The rows of a group lie close to one hidden flat surface of 11 dimensions, which may be shifted away from zero. Surfaces can cross.
In the rows, 128 means zero.
Known rows, each followed by its group:
[ 94 128  87 202 134  70 137 118  60 163 152 133 181 110 178 173]  k_894
[144 148 150 171  86 162 122 126 144 124  91 144  90 160 153 151]  k_894
[128 103 139  88 126 173 145 117 186  86 129 153 200 127 102 157]  k_472
[123 173 158 151 128 126 125 112 100 137 141 119 162 156 114 131]  k_559
[ 97 118 165 116 150 166 161 158 110  75 106 186 114 110 102 198]  k_472
[178  95 163 134 141 135 137 112 171 144  89 150 142 182 129  72]  k_559
[145 149 169 126 129 131 127 166 109 144 138 185 117 143 118 119]  k_828
[141  90 113 156 199 117 157 145 139 126 118 202 154 164 160 156]  k_894
[146 120 161 137 106 139 132 102 129 120 111 141 111 139 146 107]  k_894
[148 100 179  74  90 151 127 122  77 122 135 153 121 105 138 111]  k_559
[124 141 163 134 116 134 118 144 130 125 141 144 159 108 120 128]  k_559
[153 141 135 118 130 129 116  89 148 126 139 134 119  98 150 110]  k_894
[177 149  93 171 112 167  84 152 174 150 136 139 118 178  66 124]  k_828
[113 133 114 111 128 129 137 118 161 127 119 142  76 128 125 108]  k_894
[145 148 126 134 131 102 170  74 165  51 137 157 107 167 122 131]  k_472
[168 127 160 100 133 114 160 108 103 132 157  78 157 117 194 143]  k_828
[143 135 165 148 127 104 145 117 108  93 135  91 159 155 105 113]  k_559
[132 130 149 144 147 142 146 139 117 132 135 126 136 141 154 156]  k_894
[108 148 152  99 132 139 160 121 126 158 138 121 166  80 137 171]  k_559
[ 82 122 112 135 170 101  96 132 100  94 123 158 121 118 147 109]  k_472
[145 134 148  35  95 152 152 158 114 130 197 148 107  57 124 153]  k_559
[143 114 112 119 132 164 110 129 117 135 143 137  99 167 130 110]  k_472
[ 96 170 135 129  58 193 145 114 200 156 161  98 114 145  74 109]  k_894
[136 138 123 101 182 138 136  92 185  98 135 117  63  95 104 101]  k_559
[121 134 149 137 152 144 132 107 119 122 137 136 161 130 122 134]  k_559
[ 94  93 104 121 145 148 123  87 122 118 119  75 123 151 166 106]  k_828
[ 60 110  99  82 157 139 150 129 151 105 114  77  79 111 136 131]  k_472
[ 51 150 145 110 158 126 144  60 126  68 155  80 106 156 162  80]  k_472
[145 111 145  90 137 165 140 167 123 127 138 149  46 107 134 129]  k_472
[143 130 122 105 132 171  96 143 114 172 120 154 138 165 109 125]  k_472
[115 163 148 105 108 115 181 127 149 179 105 106 124 151 148 144]  k_559
[161  84 133 133 122 134  89  97 102  76  66 174  50 149 161  93]  k_894
[147 114 105 117 152 127 154 131 119 166 191 114 124 117 126 116]  k_828
[125 113 109 125 122 107 124 122 137  95 129 151 141 135 132 119]  k_472
[103 101 127  96 177  86 140 176 107 140 116 139  70  81 236 129]  k_828
[147 136 144 107 165 109 157 134 129 169 141 157 144  85 125 138]  k_828
[187  80 206  77 103 132 163 147 154 186 146  85 226  76 134  98]  k_559
[119 116 136 129 173 103 168 139  62 196 143 160  90 130 198 119]  k_828
[157 102  94  98 162 145 120 107 174 154  94  97 158  88 129 155]  k_828
[122  99 197 104 150 137 126 157 118 134  92 138 164 108 147 114]  k_894
[131 148 129 131 185 122 128 127 118 125 136 137 140 124 137 149]  k_828
[145 155 180 166 102 182 120 158  67 201 159 104  88 152 151 124]  k_472
[ 88 146 164 145  81 109 152 162 136 150  70 128 153 127 149 160]  k_559
[157 117  88 114 182 191  85 172 180 139  78 164  74 170 108 138]  k_894
[125 107 138 114  95 153 124 163 103 112 160 164 128 116 125 144]  k_559
[180 111 131 111  91 132 115 149 176 175  79 113 123 104 171 125]  k_828
[147 149 109 121 171 145 113 148 144  76 196 126 124 141  75 136]  k_828
[186  71 138 130  74 149 137 175 129 150 112 145 134 182 124 112]  k_559
[121 134 117 128 133 114 143 106 122 127 120 125  82 133 148 118]  k_894
[131 157 149 160 153 123 117 105 137  93 131 175 117 142 138 122]  k_472
[ 96  99 119 145 142 116 101 189 113  70 150 174 102 109 133 127]  k_828
[181 141 138 117  95  98 136 159 155 127 126 114  58 130 188 113]  k_828
[101 205 143 169 105 104 152  79 151 146 126 109 111 116 156 139]  k_894
[135 113 123 112 123  76 133 195 136 123 102 162  32  49 159 124]  k_472
[ 45 121  83 138 153 109 134 117 118 142 161 123 157 115 101 113]  k_894
[ 99  97  93 164 118 159 109 142 117 139 131  84 126 151 149 135]  k_472

New rows. What belongs after each?
[119 100 134  92 148 150 177 115 139 127 154 228 122 198 174 110]  k_559
[169  71  81 137 150 168 102 149 138 153 106 183 118 177 112 123]  k_894
[ 60 144 183  87 160 138 147 117  90  67 122 169 128 125 118 141]  k_472
[104 126 183 111 154 110 135 130  71  73 140 115 163 119 204 148]  k_828
[119  50 158 100 116 162 135 128  98  99 118 174 141  98 151 135]  k_559
[168 102 148 110 105 114 182 166 197 156  96 147 135 170 132 117]  k_559
[ 67 157 134 188 154  82 104 123  47  74  78 204 110 167 127 144]  k_472
[121 165 128 114 168  94 142 163 127 165  95 112  90  98 180 161]  k_894
[105 142 147 124  93 156  75 155 151 130 173  85  86  53 114  75]  k_559
[ 92 107 100 180 167 153  88 118  89 109 175  99 113 151 165 107]  k_472
[148 116 125 101 151 137 155  95 113 122 123 127 104 141 125 131]  k_828
[126 128  89 175 181 100 147 104 129 177 120 137 121 110 149 139]  k_828
[144 105 109 147 167 144 132 136 101 119 157 139 142 148 151 161]  k_894
[165 107 177 125 128 128 140 104 111 124 105 145 125 136 162 102]  k_894
[105 123 126 139 123 133 132 107 160 120 125 161 123 130 125 112]  k_894
[126 119 166 120  81 161 110 121  81 165 118  98 126 123 146 107]  k_559
[ 88 110  92 128 198 185  78 165 113 108 118 121 110 158  95 140]  k_894
[131 115  91 132 181 117 110 155 149 101 129 141 132  84 128 164]  k_828
[127 125 147 133  95 108 151 138 136 117 126 144 179 115 125 157]  k_472
[ 96 166 110 163 148 119 155  84 170 132 139  50 110 142 149 126]  k_472
[167 137 125 152 140 176 105 115 106 165 124 115 176 191 130 152]  k_828
[153 129 162 105 118 149 134 107  44 120 142 119 171 101 107 173]  k_559
[119 131 102 101 152 127 160 131 132 155 165  85 169 111 110 161]  k_472
[103 164 126 153 121 137 118 138 161 136 160 137  92 177 137  81]  k_559
[147  61 150  61 137  78 203 168 111 209  76 151  95 140 149  75]  k_894
[153 100 146 100 161  70 176  98 109 151 105 150 113 122 173  88]  k_894
[147 128 129  69 180 176 111 140 123 189 113  95 151 150 179 141]  k_828
[114 148 169 127 124  79 190 135 115 100 164  79 184 132 119 142]  k_559
[144 152 147 143 151 104 161  69 118 159 134  90 160 128 170 136]  k_828
[154 129  84 150 189 146 106 140 168 144 145 147 127 109 121 148]  k_472
[164 112  94 124 131 152 111 146 161 160 120 160 115 129 134 135]  k_894
[110 150 128 134 156 147 107 131 152 131  93 133 104 131 132 131]  k_894
[111 153 127 133 155  96 142 138  81 133 138 147 141 122 117 152]  k_472
[ 83 131 133 139  89 128 142 180 193 159 110 132 114 126 157 120]  k_559
[118 110 165 128 101 123 123 130  99  86 106 118 117 112 121 118]  k_559
[108 119 154  83 115 116 135 184  54 164 140 140 158  88 122 149]  k_472
[133 121 163 161 111  99 153 128 161  72 151 142 112  85 169 123]  k_472
[123 112 155 166 116 178  73 141 139 165 121 143 179  93 127 119]  k_559
[127 130 124 105 136 156 137  86 154 156 146  92 155 132  93 101]  k_828
[142  93 192 138 113 123 132 119  70  98 115 105 201 110 114 135]  k_559
[164 109 119 153 115 130  90 149 151 132  86 106 163 111 182 166]  k_828
[160 130 170 183 125 119  95  87 126 134  99 172 183 109 175 126]  k_894
[110 105 138 117 100 115 162 130  98 144 130 115  96 133 139 108]  k_894
[133 165 164 140 123 147  76 107 121 124 184 105 102 139 114  39]  k_559
[ 79  71 115 117 145 175 133 103  56 133 168 100 129 190 150  93]  k_828
[ 82 157 124 134 174 158  90 147 128  89 198  80 150 166 132 108]  k_828
[113  79  77  95 105 109 130 164 120 129 114 122 135 114 122 145]  k_472
[175 146 106 144 125 104 133 105 191 144 134  72 148  90 148 139]  k_828
[ 97 131 153 131 185 138 141  93 165 112  97 158 165  76 129 160]  k_559
[125 171 153 136 138 138  97 133 165 132  80 138 127 146 136 124]  k_828
[116 124 150 137 112 141 117 130 143 124  83 136 102 124 133 114]  k_559
[158 160 149 162 134 153 125 113 130 194 123 151 185 206 125 121]  k_559
[126  42  77  93 120 126 113 129  73 128 173 134 124 106 119  88]  k_894
[189 151 126 192 110 138  79  89 106 134 101 148 112 133 180 151]  k_894
[160 126 150  84 120 132 138 145 153 143 134 138 120 100 115 115]  k_828
[162 195 170  48  94  91 211 127 105 158 145  88 120 142 121 152]  k_559
[ 77 123 152 137 167 133 147  92  85 135 150 144 177 125 111 117]  k_828
[ 84  79  76 110 101  90 154 156 108 112 116  99 167 114 120 170]  k_472
[ 51 132 196 128  88 134 182 161  42 124 138  63  50 100 171 137]  k_472
[147  92 102 125 125 159 160 125 150 147 130 156  91 191 105 105]  k_894
[155 137 123 124 111 123 131  97 178 121 155 157 125  85 160 122]  k_894
[158 137 155 110 124 130 145 101 133 152 118 108 143 128 151 125]  k_828
[153  87 194 134  92 116 127 152 113  96 114 134 172 129 119 100]  k_559
[145 110 111 130 165 174 140 142 151 144 122 146 111 183 109 132]  k_894
[149  90 161 112 149 100 142  96  78 202  98 118 162 134 127  66]  k_894
[164 123 143 111 113 131 132 132 127 168 123  96 131 135 191 124]  k_828
[129  89 128 139 102 182  94 127 162 187  89 114  73 137 149  74]  k_559
